The groups are shells around one centre, one inside the other: the same stretched ball of 7 dimensions in 9 sizes.
(in the rows, 128 means zero)
Known rows, each followed by its group:
[ 93 121  84  95 121  83 131 136 195  45 118 137 137  88  97 102 103  95
 139 142 121 124] : Z328
[ 88  73 140 185 102 105 181 130 216  68 152 144 144 104  92 179 123 151
 133  71  91 169] : Z328
[124  81 102 147 112 123 162 120 196  80 107 103 155  89  96 143 106 141
 153 111 133 135] : Z363
[103 182 116 115 102 113 124 163 122 108 147 141 118 113 164  98 102  77
 103 157 154  99] : Z670
[151 105 145 175 112 156 168 125 137 140 136  99 148 128 147 175 119 143
 122 108 165 120] : Z740
[140 160 107 133  97 112 135 143 145 102 107 116 125 135 150 129 122 129
 132 118 154 129] : Z455
[ 80 127 130 137 124 115 165 153 172  71 176 133 130  98 133 136  90  86
 105 134 133 105] : Z740
[ 97 151 121  91 143 107 134 135 127  77 162 134 125 107 160 120  79  71
  82 196 171  74] : Z703
[ 88 111 151 164 103  85 154 128 173  77 158 171 125 129 124 175 128 143
 100 101 105 163] : Z293
[114 176 147 110 139 118 140 155 110 105 185 136 112 150 182 145 110  69
  75 157 170  86] : Z703
[106  71 129 176 113 137 190 110 182  81 136 103 155  78 120 172  72 157
 119 132 147 119] : Z703
[116 172 115 106 114  97 116 175 156 101 149 151 115 148 130 109 159  67
 132  94 119 134] : Z740
[127 106 124 121 141 147 150 134 147 116 151 104 151 101 125 133 106  83
 123 144 162  90] : Z363
[ 93 188  94  80 112  72 110 144 135  56 124 151 109 112 160  90  86  87
  97 189 154 101] : Z965
[158  92 138 176 110 131 167 116 169 114 116 106 145 149 124 195 146 169
 141  72 141 157] : Z293
[121  87 155 178 115 124 169 132 179 110 159 137 142 137 111 189 150 137
 127  66 112 159] : Z363
[147  70 112 168 108 113 174  94 198  69  88  97 153 117 107 189 111 195
 150  97 140 157] : Z328
[110 122 156 151 124 135 153 155 147 128 184 141 135 130 132 154 139  84
 108  99 129 122] : Z782
[131 147  86 123  87  82 128 107 150  63  67 123 127 111 149 127  86 171
 124 165 162 133] : Z965
[ 67 142 139  97 137  91 125 147 139  81 189 177 123 105 134 116 104  55
  77 171 128 101] : Z965
[ 91 169 106  99 101  75 102 160 154  85 135 174 116 119 123  89 137  77
 120 130 111 138] : Z965
[102  57 141 138 139  93 154 100 192  69 149 155 151 113  85 182 131 133
 115 113 108 153] : Z293
[130 123 133 117 155 157 163 128 119 111 165  88 145 104 166 147  71  83
  92 186 201  55] : Z965
[ 90 141 123 131 112  84 147 150 180  59 153 153 119 125 127 140 119 107
 114 112 114 139] : Z782
[130 176 140 121  96  82  97 135 105 126 127 179 111 168 161 138 160 121
  95 128 137 151] : Z965
[ 95  80 132 158 122 149 175 123 160 103 157 110 158  62 122 143  68 114
 109 157 153  94] : Z293
[131 122 157  97 154 116 104 149 129 148 183 170 136 164 110 142 196  46
 113  97 118 131] : Z293
[141 161 131 104 138 138 131 129  87 128 146 111 130 129 185 132  90  88
  84 194 203  67] : Z703
[ 91 124 132 115 131 101 140 115 133  77 153 147 132  98 148 139  78 106
  77 191 158  97] : Z782
[111 132 107 143  84 109 135 107 128  96  92 129 137  80 153 120  68 159
 105 187 168 115] : Z670
[145 130 154 156 133 149 169 146 137 129 170 105 133 154 159 181 131 107
 109  99 163 110] : Z670
[ 98  93  97 131 114  92 159 110 199  37 109 121 144  81 107 142  78 147
 130 147 134 130] : Z363
[117 141 127 137 126 156 167 142 122 112 159  91 138  94 174 133  62  93
  95 176 192  63] : Z670
[ 92  80 154 168 121 140 169 125 156 115 173 136 153  85 120 160  98 115
 101 132 134 116] : Z363
[127 100 176 159 148 170 174 119 102 148 192 108 148 118 170 186  90 104
  71 163 189  74] : Z328
[ 93  95 147 123 145 130 148 113 128 106 173 140 148  85 137 145  80  90
  78 189 161  85] : Z740
[112 139 119 134 108 122 139 151 152 109 140 129 134 110 132 119 118  96
 125 123 138 118] : Z455
[135 161 105 136  79  69 117 142 171  82  90 154 114 161 128 138 163 153
 144  77 110 183] : Z328
[143 154 147 143 122 154 147 144  98 149 159 109 131 137 180 149 111  98
  94 146 186  87] : Z703
[ 89  72 154 160 115 111 145 122 170 112 163 172 150 101  91 158 140 118
 113 104  98 156] : Z670
[119 137 142  95 137 103  99 134 115 130 158 172 131 141 130 126 154  70
  97 146 137 121] : Z455
[135  89 115 165  90  90 149 100 188  76  82 132 142 125 106 174 132 195
 144  93 120 180] : Z740
[121 200 106  83 100  51  86 143 127  77 108 176  99 164 157 110 146 109
 106 143 135 146] : Z328
[118 118 164 131 130  90 123 132 146 114 169 182 127 169 119 174 180 105
 102  90 107 161] : Z670
[130 116 139 128 131 145 137 114 105 137 144 120 148 104 153 140  95 105
  93 179 181  87] : Z782
[103  94 142 161 127 127 179 140 187  86 171 124 142 114 116 171 117 112
 121  94 123 129] : Z782
[ 86 167 128 101 125  95 123 171 148  89 178 164 114 128 137 109 130  51
 103 130 123 114] : Z363
[ 97 137 146 154 102 106 149 125 128  97 151 151 124 115 162 155  92 134
  80 156 150 121] : Z782
[133 106 121 163 113 140 177 135 175  97 131  92 145 113 130 161 105 136
 137 103 151 122] : Z703
[ 99  86 172 170 123 127 161 122 147 122 180 156 144 117 126 182 125 122
  90 116 125 134] : Z363
[126  72 145 135 142 115 145 118 174 106 153 142 151 132  93 173 156 112
 127  94 117 146] : Z455
[120 136 159 119 155 141 150 144 113 124 196 127 131 139 164 159 114  66
  79 151 171  79] : Z455
[121 117 108  90 140  71 125 122 183  52 125 148 130 141 105 145 142 107
 128 121 121 142] : Z293
[125  54 151 186 111 141 175  84 149 117 126 117 163  91 126 192  89 181
 106 143 157 131] : Z293
[116  99 140 131 140 151 149 135 136 132 168 120 154  96 125 137 109  78
 110 146 156  91] : Z740
[ 95 149 114 152  88  99 156 141 164  67 128 131 122 103 151 134  83 138
 111 137 141 127] : Z740
[101  96 159 119 165 133 155 127 138 105 201 137 144 114 133 164 106  68
  81 158 154  86] : Z670
[116 203 141  58 148  94  82 155  74 126 178 176 105 163 179 106 141  31
  66 185 167  85] : Z328
[117 114 107 130 102  71 133 110 182  57  96 148 132 124 112 151 124 160
 130 120 120 163] : Z455
[121 102 123 128 107 108 111 116 142 126 113 157 149 104 104 123 140 122
 126 135 126 145] : Z965
[109  97 147 158 113  91 150 130 185  87 151 163 133 142 104 179 158 136
 122  72  95 173] : Z703
[153 101 124 137 123 133 144 108 140 120 112 107 150 125 132 160 120 140
 126 133 166 120] : Z455
[ 88 168 107 105 102  82 120 139 137  70 129 156 117 103 153 102  88 101
  96 179 146 110] : Z782

New rows. What belongs after each?
[ 81  88 122 137 121 108 152 143 199  77 159 148 146  85  85 129 119  92
 132 107 100 137] : Z293
[112 127 113 138 115 132 165 112 132  82 124  95 140  80 170 139  40 136
  93 201 194  76] : Z740
[ 90 163 112 137  85 109 139 130 118  89 122 134 124  79 175 107  52 127
  86 199 171  95] : Z328
[101  87 116 122 117  75 123 140 216  75 133 175 141 125  57 135 181 104
 157  61  67 185] : Z328
[145 153 148 124 136 129 134 158 128 134 169 131 124 171 151 156 162  78
 113  97 148 118] : Z455
[104 181 106  97 100  79 104 132 116  83 115 158 114 116 164 101  95 109
  92 189 158 112] : Z703
[116 163 146  93 156 110 130 160 127 102 193 146 116 160 156 143 140  46
  89 134 150  97] : Z703
[132  92 152 120 159 140 143 130 140 132 176 130 151 133 117 161 145  75
 111 121 147 107] : Z703
[110 118 136 139 103  71 123 131 176  88 132 182 126 149 103 157 171 132
 125  80  89 185] : Z703
[128 119 154 126 129 139 115 141 111 168 165 155 145 130 126 132 160  72
 108 123 139 119] : Z328
[147 159 113  78 137  75 100 132 142  86 120 150 118 176 135 138 166  97
 122 123 140 138] : Z328
[ 95  89 142 178 103 136 175 114 152 104 147 123 150  75 136 158  71 146
 100 152 151 114] : Z363
[136 192 112  74 114  70  72 153 118 114 120 176 108 174 141 102 180  76
 118 124 129 144] : Z965
[118  92 144 138 122  88 134 104 160  92 134 165 139 136 111 175 146 142
 109 115 118 160] : Z703
[134 137  79 118  91  97 124 118 159  78  67 116 137 101 129 109  99 149
 143 150 155 132] : Z965
[101  84 146 150 112  90 134 117 173  98 144 177 141 123  93 164 154 133
 117  97  95 172] : Z782
[133 103 154 172 109 128 158 111 134 124 138 131 141 131 146 184 119 156
 102 122 152 136] : Z782
[135 141 162 127 122 107 107 140 113 151 159 176 126 173 138 155 185  95
 101 100 126 150] : Z740
[134 111  98 112 130 107 144 136 193  72 117 110 142 123 101 136 133 108
 155 101 131 132] : Z363
[115 151 135 107 142 142 133 168 126 132 184 128 132 122 144 113 125  38
 108 137 154  83] : Z965
[143 148 117 123 112 108 122 168 170 117 133 138 126 164 111 130 188  90
 157  54 110 158] : Z328
[135 152 117 117 123 139 137 145 122 121 138 106 134 117 159 120 103  89
 114 155 177  87] : Z455
[118 165 160  76 165 105 103 160 105 129 206 175 115 175 150 137 171  23
  80 135 141 102] : Z293
[105 164 117 107 135 101 155 161 166  55 166 121 114 135 154 137 102  77
 107 131 149  99] : Z328
[119 155 124 113 132 105 150 120 126  69 141 117 120 127 180 154  72 119
  80 187 186  87] : Z328
[116 158 112 131  85 102 113 144 134 117 112 152 126 116 138 105 128 117
 123 131 134 139] : Z670
[ 83 161 128  96 108  63  90 145 136  92 148 204 114 130 126 105 148  80
  95 143 106 146] : Z965
[160 189 152 114 125 125 107 157  82 163 157 143 113 193 182 145 172  80
  96 118 168 115] : Z328
[ 99 121  96 137 103 100 164 117 177  43 108 110 135  79 139 134  54 150
 116 167 156 111] : Z740
[138 161 117  78 142 128 102 151 106 137 145 131 133 131 145  97 136  46
 113 160 168  86] : Z328
[ 92 117 130 130 110  78 123 158 197  87 155 185 128 136  80 133 181  90
 141  59  68 180] : Z328
[108 200 134  62 138  83  79 167  99 118 175 187 105 164 156  97 162  28
  85 153 137 109] : Z965
[144 109 128 150 121 120 166 117 165  87 124 104 138 139 139 181 117 151
 125 110 155 131] : Z703
[140 114 136 175  95 115 158 130 169 107 121 127 134 145 129 178 145 162
 135  73 127 164] : Z740
[104 158 141 114 139 123 140 184 152 111 200 143 121 144 135 127 149  36
 113  96 125 108] : Z328
[ 97 121  99 123 107 103 144 112 155  65 110 125 139  73 137 118  60 134
 108 187 159 105] : Z703
[154 109 135 150 127 159 158 139 145 141 143  95 150 130 132 157 134 108
 136 100 160 112] : Z670
[112  90 155 180 115 152 174 135 154 129 168 121 150 105 128 168 113 120
 113 106 139 122] : Z740
[ 95 124 148 117 119  90 110 112 114 112 150 184 132 115 137 135 120 108
  76 174 137 127] : Z670
[ 98 173 116  77 141  89 121 144 128  68 159 146 113 126 163 115  95  65
  83 186 162  84] : Z740
[103  89 140 156 110  80 151 111 188  68 134 163 135 129 105 181 136 158
 116  96 102 173] : Z740
[132 111 120 149  87  85 122 109 162 101  90 156 137 132 112 152 150 170
 135 102 116 179] : Z703
[ 80 119 143 129 136 106 157 151 175  74 191 152 129 115 122 148 116  75
 100 119 117 117] : Z363
[118 135 132 154 115 112 171 144 173  74 150 118 124 139 147 171 112 130
 116 100 141 130] : Z670
[123 176 152 115 131 149 125 153  69 159 181 133 124 130 192 121 106  57
  70 181 190  66] : Z670
[138  73 133 175 115 141 175 116 180 109 128 103 157 113 110 179 122 154
 141  90 138 141] : Z782
[100 127 156 107 162 142 142 165 133 127 218 141 137 123 132 133 131  22
  94 134 142  81] : Z328
[117 104 144 155 114 133 146 141 153 132 157 140 145 117 116 148 141 105
 124  98 124 136] : Z782
[141  92  99 121 125  99 140 126 206  72 103 118 147 129  83 147 153 129
 167  80 116 157] : Z670
[108 114 119 149 124 140 182 140 172  79 152  93 142  92 141 148  73 111
 119 137 160  93] : Z740
[159 136 114 126 108 111 125 104 121 112  86 116 136 137 155 149 117 157
 118 153 176 126] : Z670
[110 167 145  91 143  93 115 156 126 102 183 168 113 162 151 137 150  55
  88 132 136 114] : Z455
[117 146 111 128  86  64 111 126 160  80  96 170 119 140 125 134 146 150
 126 112 113 174] : Z703
[107  56 153 161 135 149 170 103 150 119 163 124 164  81 114 171  92 124
 102 150 150 107] : Z670
[123 127 132 155  96 139 140 125 116 138 125 126 143  98 153 131  97 131
 106 156 165 111] : Z740
[127 132 132 114 113  87  99 134 142 121 129 176 130 150 110 132 179 104
 124 103 111 161] : Z455
[143  97 159 169 116 133 154 106 129 134 139 129 144 140 144 191 130 155
 102 118 155 137] : Z740
